All groups share one centre, and each spreads out both ways along 9 directions, with some noise.
(in the rows, 128 means zero)
Some rows, each with its group after it:
[129 155 126 155 130 139 124 114 126 151 123 114  86 156 144  81 129  84]	(6)
[118 122 114 140 140 140 151 151 115 132 147 113 137  87 124 116 151 120]	(7)
[168 149 108  65  90 137 142  88 121 145 134  96 126  86  96 168 137 173]	(3)
[149 138 156 113 134 132 104  96 149 149 124 155 144 100 106 138 112 168]	(0)
[129 110  91 141 147 119 163 144 108 120 170 126 137  96 111 127 189 117]	(0)
[105 106 125 125 156 136 133 165 132  99 121 144 138 118 111 128 143 115]	(0)
[137 149 150 140 131 119 125 132 145 140 137 155 153 102 107 128 162 117]	(2)
[146 139 155 109 125 132 140 124 130 119 156 138 162  77 106 143 153 161]	(5)
[121  87 118 149 144 112 156 120 170 176 104 146 176 125 132 137 136  93]	(5)
[157 175 150 140 107  98 122  94 151 142 132 128 145 100 126 170 167 127]	(6)
[136 126 115  60 120 175 142 134 184 168  72 141 145 112 101 125  82 121]	(7)
[148 140 125 113 124 124 126 139 147 117 125 155 137 118 123 139 152 113]	(2)
[140 150 109 100  79 124 156 158 129 191 145 160 164 178  96 114 114  82]	(4)
[150 161 123 130 115 146 124 157 146 144 111 133 140  80 132 111 156  96]	(5)
[150 130  97 113 114 108 200 165 163 130 129 133 187  85 136 172 216  62]	(0)
[179 164  89  87 107 129 205 115 164 122 143 124 123 132 149 147 178  87]	(1)
[121 108 141 139 150 137 136 141 141 139 126 145 151 116 112 101 140 106]	(1)
[116 142 166 175 139 108 115 112 125 122 127 122 122 148 133 118 167  88]	(1)
[146  97 123  93 119 152 151 115 136 135 105  89 152  71 140 143 121 153]	(5)
[129 108 124 138 166 127 130 124 159  83  83  98 132  52 144 166 195 116]	(4)
[103 120 109  90 163 140  87 155 184 126  73 192 128 136  73 157  88 128]	(3)
[170 148 126 133 107 113 188 127 166 154 140 134 182  83 148 142 198  84]	(1)
[127 144 100 137 138 133 118 113 118 120 125 101  84 109 136 126 138 137]	(3)
[160 131 122  72 106 118 103 158 148 134 119 191 172 102  56 155 166 111]	(4)
[109 214  67 171 153 111 124 109 193 126  90 113  61 110 165 202 134 125]	(6)
[124 123 116 119 146 126 188 142 140  89 141 118 137 135 138 141 186  88]	(1)
[170 169  99 102 115 123 144 121 168 116 109 135 113 116 143 155 165 102]	(7)
[155  99 123 100 153 129 190  96 132  92 160 126 133 131 119 126 182 122]	(6)
[163 158 119 101 102 130 133 125 139 150 125 131 134  99 102 138 170 102]	(4)
[114 129  94 124 142 130 145 128 147 181 115 129 144  99  72 143 158  95]	(6)
[132 125 113 108 125 116 148 173 129 111 141 160 157 132  96 132 189  72]	(2)
[162 156 102 139 105  99 168 110 131 127 142  93 136  94 149 162 215  90]	(3)
[138 158 148 122 110 127 123 126 110 116 140 125 104 166 121 104 156  90]	(3)
[128 167 139 174 138 124 147  97 183 182  98 126 122 138 151 122 128  81]	(0)
[150 113  85 117 121 124 142 183 108  99 147 165 113 191 145  77 156  57]	(2)
[114 104  96 123 122 145 165 147  83 108 135  77  81 187 153  76 130  81]	(2)
[ 70  94 175 208 191  84 118 130 154  86  96 130 147 145 152 158 177  80]	(1)
[114 112 138 149 132 149 144 132 131 164 123 113 152 104 141 105 104 131]	(4)
[144 126 160 131 134 108  87  98 143 107 104 138 124 114 124 153 147 139]	(4)
[158 124 147 137 162 163 118 148 142  99 112 127 132  27 140  86 193 109]	(7)
[143 134 136 109 122 137 122 137 126 123 130 139 123 131 117 112 136 112]	(6)
[119 113 127  90 146 148  95 163 171 133  83 189 146 127  90 129  93 121]	(7)
[114 111 210 117 147 131 179 122 145  96 152 144 192 113 125 143 144 146]	(3)
[134 143 115 126 139 111 153 143 202 137  90 169 163 125 125 169 159  73]	(0)
[ 99 138 150 177 159 127 135  79 123 148 142  93 109 110 108 129 149 138]	(6)
[155 158 153 131 110 120 101 148 140 128 110 148 144  99 118 123 186  73]	(5)
[181 122  99  70  87 129 138 111 147 123  98 116 134 116 147 161 130 132]	(2)
[121 121 125 101 119 119 159  94 100 127 148  95 118 169  92 145 145 124]	(5)
[125 130 113 127 148 112 140 153 160 120 103 171 127 186 104 118 176  30]	(1)
[130 149 125  96 128 130 149 164 109 100 167 148 132 126  75 123 193  93]	(4)
[110 123 118 142 149 161 137 129 132 163 126 114 117 106 124  97 104 133]	(0)
[134 134 116  91 120 146 142 128 126 128 133 117 129 100 111 136 125 152]	(7)
[ 70 130 133 157 164 153 163 148 123 104 125  93  91 179 149  91 120  83]	(3)
[126 130 114 137 119 140 154 148 136 171 121 117 146 106 122 105 145  77]	(2)
[103 100 122 139 137 134 174 167 120 140 136 109 169  99 109 115 185  67]	(7)
[149 145 135 123 109 122 141 143 157 149 120 145 171  78 130 149 159 111]	(6)
[160 127 117  82 123 156 155 137 151 122 118 122 155  55 120 141 163 134]	(7)
[115 120  79 129 150 121 113 142 165 151  83 141 129 105  97 160 150  95]	(3)
[148 132 178 143  84 124 184 129 106 150 154  85 189 101 153 109 187  87]	(6)
[110 135 121 125 148 125 120 133 168 115  75 117 116 113 130 165 142 101]	(2)
[168 161  89 136 106 137 125 163 156 192 126 178 137 128 128  76 135  66]	(2)
[138 191  90 153  94  93 153 182 136 122 126 123 119 150 144 143 232   4]	(1)
[146 185  89  76  97 146 134 130 150 168 104 117 115  97  78 161 141 110]	(2)
[135 142 150 152 143 136 103 148 135 123 136 167 127 117 125  93 140 115]	(1)
[122 138 110 133 134 128 168 113 135 143 144 115 116 146 128 129 141 113]	(5)
[140 166 177 157 133 131 121  87 167 175 119 128 163  45 119 151 144 149]	(2)
[113 132 123  96 133 150 104 173 114 135 130 161 130 114  60 104 135 118]	(5)
[201 151 202 155 103 103 157  96 144  77 160 137 158 132 224 107 181 117]	(6)
[171 157 109  64  97 142 132 158 139 156 140 170 161  85  65 137 166 116]	(4)
[104 136 132 177 185 143 161 135 152 102 154 141 121 100 172 113 119 158]	(5)
[139 135 127  95 119 134 147 132 146 136 112 132 144 116 108 143 141 114]	(7)
[109 114 168 177 167 123 140 168 157 114 123 170 175 117 149  97 157  81]	(3)
[167 159 180 152 137 120 107  92 193 134  87 162 136 115 154 122 157  89]	(7)
[171 136 141 103  86 115  89 115 139 151  86 126 137 118 113 133 162  78]	(5)
[100 131 134 164 119 114 143 107 133 158  98  69 143  95 139 171 158  99]	(1)
[133 111  76 169 131 126  95 160 118 190 109 128 141  52 102  98 177  78]	(3)
[173 177 112 122 110 153 104 118 149 179 109 133 109  77 113 111 141 109]	(4)
[101 136 129 114 102 146 170 144  90 153 138  58 148  85 108 137 149 120]	(6)
[128 168 144 173 132 113  60 128 142 154 103 171  87 181 118  84 125  66]	(7)
[111 108 149 143 157 110 105 116 163 127  86 152 143 138 111 148 138 109]	(1)
[186 196 155 149  96 138 105 104 167 185 123 148 139  68 145 109 139 124]	(5)
[114 140  95 180 113 111 128 162  99 193 170 144 153 107 112 108 127 120]	(7)
[155 160 123 106  97 126 119 139 156 159  99 145 135 127 109 133 149  78]	(0)
[163 195 138 131  90 162 142 125 118 219 180 149 138 111 102  54 109 124]	(4)
[137 131 153  99 117 130 146 112 153 153 117 130 168 104 102 155 143 127]	(0)
[146 156 116 128 107 143 174 119 131 138 142  86 135  70 164 141 151 144]	(1)
[131 129 152 147 115 133 121 110  93 186 154 116 140 111  89  84 145 113]	(0)
[186 127  64 116 106 125 181 132 102 150 191 114 156  35 119 134 200 151]	(0)
[154 132 172 148 111 101 142 134 129 147 149 140 193 100 113 127 206  76]	(3)
[114 101 117  91  91 151 152 153 111 205 124 123 177 137  86 110  75 125]	(4)
[158 173 117 131 133 139 105 176 146  67 133 176  95 136 172 101 145 109]	(3)
[132 112 137 140 152 133 106 105 138 126  75  84 120  50 111 139 201  92]	(4)
[135 125 105  80 131 128 162 140 188 137 103 159 172 104  96 186 144 118]	(0)
[138 132 135 135 140 127 116 121 150 147 129 162 144 112 117 120 122 135]	(5)
[157 107 129 117 109 125 145 152 129 160 141 155 188  96 113 107 164 101]	(2)
[ 99 132 131 170 136 119 128 143 138 181 112 126 156 110  93 119 170  54]	(6)

New rows. What belongs after each?
[144 140  93  58 106 141 158 100 134 129 121  95 114 104  96 180 128 159]	(3)
[139 122 100  69 118 136 127 158 143 125 119 163 150 110  83 162 130 134]	(7)
[156 144 135 143 112 151 104 113 110 192 146 123 126  83 114  75 118 139]	(0)
[ 85 130  85 119 136 156 144 143 117 147 104  87  87 156  97 108 120  82]	(3)
[148  91 168 101 110 138 155 163 104 106 153 135 184 111 124  97 167 105]	(6)
[140 180 113  88  75 130 131 182 105 156 135 133 135 126  49 117 211  26]	(5)
[161 110 164  84 133 172 105  92 133 161 139 153 156  64  93 106  76 222]	(1)
[159 164  95 108 101 128 127 101 150 148  88  92  97 111 134 149 157  91]	(4)
[145 126 111 110 124 153 156 121 142 171 126 117 142  85 111 116 131 129]	(6)
[106 102 149 146 137 158 110 130 126 200 110 128 154  98  85  79 107 110]	(1)
[163 126 164 106 121 108 169 144 142  35 153 136 178  88 183 178 185 154]	(6)
[174  94  94  71 101 146 150 127 104  94 137 111 115 137 169 106 102 164]	(2)
[182 159 125  89 126 156 125 114 208 138  71 159 131  81 153 138 124 121]	(7)
[154 146 114 133 125 135 125 148 159 142 111 157 139  82 127 119 171  85]	(7)
[107  84 128 152 169 121 148 145 156 115 117 151 162 112 137 139 143 117]	(5)
[125 110 160 130 134 126 117 110 131 137 121 123 169  75 112 155 136 162]	(1)
[118 171 108 149 141 107 177 165 151 145 180 182 152 146  91 134 190  70]	(5)
[158 159 160 159 120 131 119 127 150 156 132 155 146 110 150  91 143 103]	(3)
[128 180 186 157 139  97 140  94 183  68  95 124 110 168 196 172 157  93]	(0)
[106 169 107 126 116 127 131 161 137 101 111 102 114 102 143 178 143 124]	(6)
[116 122 132 139 156 119 117 132 151 111 103 157 116 166 120 125 143  82]	(1)
[156 165 132 160 124 110  87 110 151 159 113 148 117 117 127 120 151  97]	(3)
[127 136 115 121 136 128 171 131 139 111 146 123 137 111 128 148 161 128]	(5)
[ 91 112 158 164 182 166 162 184  95 113 188 144 149  75  97  54 170 121]	(4)
[154 130 157 139 120 153 185 135 122 114 172 107 170  60 178 103 153 154]	(3)
[165 136 127  80  90 140 137 138 129 176 137 149 169  96  71 118 160 107]	(1)
[115 145 115 171 139 116 151 109 164 171 101 107 125 130 139 134 153  71]	(3)
[103 136 142 132 154 133 117 160 161 146 108 162 161  72  81 147 155 109]	(2)
[131 108  96 100 125 134 139 166 134 119 109 135 135 137 118 123 149  85]	(2)
[118 174 123 126 123 130 158 123 150 144 120 102 125 100 108 163 176  97]	(2)
[178 179 149 112 113 118 116  89 131 110 141 124 111  91 106 144 200 130]	(4)
[103 193 108 144 143 158 157 185 116 135 177 153 104 126  90  89 151  94]	(5)
[139 127 109 152 112 145 120 130  89 207 155 119 128  92  93  60 142 105]	(0)
[129 153 125 185 140 105  88 148 159 148 101 169 119 142 131 105 164  50]	(3)
[166 147 180 113 115 142 173 102 105 135 207 122 179  45 101 118 185 177]	(4)
[143 133 145 127 142 123 126 135 150 111 117 152 145 100 123 134 169 106]	(7)
[115 156 165 143 144 138 155 136 161 104 126 144 122 171 159 103 127  92]	(3)
[155 157  56  60 110 202 123 190 130 155 129 152 101  85 104  79  79 151]	(1)
[129 137 100  84 107 119 163 151 156 142  98 119 167  93  78 188 194  69]	(2)
[150 106  96  77 110 140 157 145  69 108 179 106 142  69  84 138 177 163]	(0)
[148 158 133 164 122 116 144 119 143 147 141 127 140 101 148 130 168 103]	(7)
[147 138 135 146 122 111 145 123 142 126 134 129 150 101 132 146 186  98]	(3)
[135 155 134 128 118 123  93 117 135 132 108 123 116 100 130 153 127 145]	(1)
[161  98  93  68 160 140 177 149 163  61 135 172 132 128 127 136 161 125]	(6)
[161 121 145 104 152 127 162  64 167 104 128 139 117 159 136 133 134 142]	(1)
[102 114 111 106 121 163  65 171  89 200 120 154 124 132  34  66  79 118]	(7)
[147 128 144  73 119 147 114 125  93 102 132 112 117  96  76 122 173 129]	(7)
[137 125 102 102 121 110 187 127 164 150 127 136 176 107  93 184 181  96]	(0)
[108 100  47 142 154 133  83 174 117 154  88 129 105  78  85 121 150  90]	(3)
[114 160 144  82 151 154 155 133 211 106  94 176 125 173 138 149  68 138]	(3)
[164 104 108  79 102 143 147 129 101 102 144 116 121 135 143 116 124 153]	(2)
[112 166 147 151 162 141 142 121 154 114 138 124 128  68 132 150 145 156]	(2)
[146 172  96 125 113 147 122 148 199 195  65 156 126 124 139 115 106  66]	(0)
[133 111 157 130 136 120 126 141 103 105 164 156 146 132 109 102 159 118]	(2)
[149 179 105 134 124 120 160 169 170 124 137 160 145  97 132 143 190  73]	(5)
[128 155 115 116 136 143 146 130 150 122 120 116 118  97 125 150 141 133]	(2)
[120 145 161 129 115 128 170 128 145 159 126 129 158 158 112 112 149  62]	(3)
[121 156 146 135 142 145 110 113 138 134 121 122 111 105 110 131 124 145]	(2)
[115 145  99 143 153 130 116 113 154 172 107 140 107 119  91 132 137 100]	(6)
[131  78 145 134 121 104 145  98 142 178 112 127 186 125 106 136 149  91]	(5)
[105 138 114 148 133 172 198 119 108 177 159  59 117 100 144  86 116 135]	(5)
[127 150 149 164 122 111  89 142 139 135  93 137 113 155 129  99 175  32]	(5)
[186 170 166 105  95 115  88 123 148 151 136 180 167  76  88 142 167 130]	(5)
[152 141 140 152 112 121  82 180 134 140 110 175 151 114 121  86 174  48]	(0)
[128 139 123 131 143 128 164 137 125  99 135  99 127  84 119 134 217  86]	(4)
[143 140 126 140 118 111 149 124 149 153 121 127 157 100 121 144 180  84]	(3)
[151 140 120 150 153 108 163 115 177  97 129 151 128 131 166 140 183  91]	(6)
[109 135 126 134 135 118 177 150 115  79 142  96 123 135 134 142 202  79]	(5)
[111 116 120 108 132 166 190 152 153 162 119 118 172  93 120 121 119 113]	(3)
[156 160 148 156 126 107 137  90 148 124 122 112 120 109 156 144 184 105]	(4)
[131 119  91  96 136 150 192 152 148 118 130 119 139 109 132 132 154 107]	(1)
[151 145 149 141 116 134 162 125 127 141 156 115 159  75 144 120 164 134]	(1)
[136 118 169 134 156 120  89 144 168 100  95 187 149 122 109 118 163  83]	(7)
[133 103 138 154 137 126 185 120 157 154 132 118 195  70 153 142 163 115]	(5)
[163 169 110 108 110 147 175 129 136 111 158 108 131  69 164 142 153 156]	(1)
[133 114 139 144 133 134 144 137 129 161 132 124 169  75 117 117 157 110]	(3)
[186 129 148  87 111 126  99 106 173 137 118 177 178  64 125 170 103 200]	(4)
[177 145 108 134 138 141 105 132 148 124 143 162 122  56 158 119 123 181]	(0)
[137 141 113 116  92 146 172 122 116 154 114  54 118 108 145 121 165  78]	(5)
[106 138 143  80 134 111 112  83 144 124 100 127 105 179  63 179 125 129]	(3)
[119 136 115 104 128 157 108 141 112 129 113 112  92 133  98  94 124 111]	(7)
[145 118  66  89 133 160 110 150 189 146  55 140 129  59 131 156 107 132]	(4)
[108 123 131 125 131 167  70 184 100 176 120 158 125 112  68  53 100 108]	(1)
[123 125  66 143 143 134 129 159 130 115 114 115 100  96 138 130 159 106]	(3)
[101 110 160 169 180 120  96 123 166 132 102 165 145 115 113 129 124 119]	(3)
[160 157 119 114 112 140 114 173 126  72 121 133 109 101 167 119 159 111]	(0)
[137 144 126 133 129 129 111 126 109 129 140 128 103 131 108 110 146 120]	(0)
[107 139 140 143 133 152  43 149 113 154 102 134 106  95 100 101  83 158]	(1)
[131 153  65 136 126 145 161 184 178 148  96 135 142  84 158 136 151  77]	(1)
[133 199 113 149 106 154 189 159 125 143 153  83 117  81 151 105 188  76]	(5)
[161 141 124 129 106 122 138 124 132 136 137 139 137 128 140 118 158  97]	(2)
[145 137 144 104 111 119 114 138 127 105 116 130 134 110 111 143 176 105]	(5)
[156 205  75  91 102 134 108 105 170 145  87 134  50 182 127 146 103 100]	(3)
[151 176  99 148 127 156 130 120 159 166 105 110  91  87 152 100 143  93]	(4)
[156 122 105  92 145 113 146 170 175 108 117 215 147 179  84 115 189  31]	(1)
[102 113 124 134  99 116 129 136  28 166 207  96 144 120  58 110 148 154]	(7)
[132 128 131 133 131 146 114 184 111 115 139 158 134 116 120  74 154  86]	(3)
[148 160  94 100 100 148 162 158 137 143 125 120 121 123 135 115 148  82]	(3)
[137 142 146 175 134  81 130 107 147 133 117 137 146 131 127 150 210  61]	(3)
[148 130 129 156 116 110 151 106 164 202 118 145 171 121 122 127 147  82]	(5)
[155 127 152  89 117 128 120  88 135 136 123 124 146  94  99 154 130 168]	(1)
[140 145 207 165 106 107  30 136 100 163 135 168 181  60  74 120 152 144]	(1)
[134 121 143 192 147 120 144 146 151 151 139 152 159 119 165  82 159  71]	(2)
[156 156  60 102 121 158 130 151 144 118 116 126  92  91 150 132 124 139]	(3)
[106 134 117 102 134 146 151 140 166 156  87 125 137 131 107 141 118  93]	(0)
[129 123 115 127 122 128 157 117 133 150 118 101 138 126 130 127 145  96]	(5)
[158 172 126 159 120 126 133 110 150 149 126 125 111 107 159 116 157 101]	(7)
[161 115 142  85  87 135 126 171 103 137 138 133 191  67  89 122 186 105]	(0)
[150 128 132 125 114 135 121 135 148 161 100 135 157  87 121 120 152  96]	(5)
[148 135 147 125 128 136 117  76 118 172 141 125 122 121  88 103 138 135]	(6)
[178 156 143  99 111 111 177  98 173 102 118 120 154  98 153 181 199 105]	(7)
[120 113 151 143 165 116 134 103 117  94 161 135 126 116 116 141 150 163]	(0)
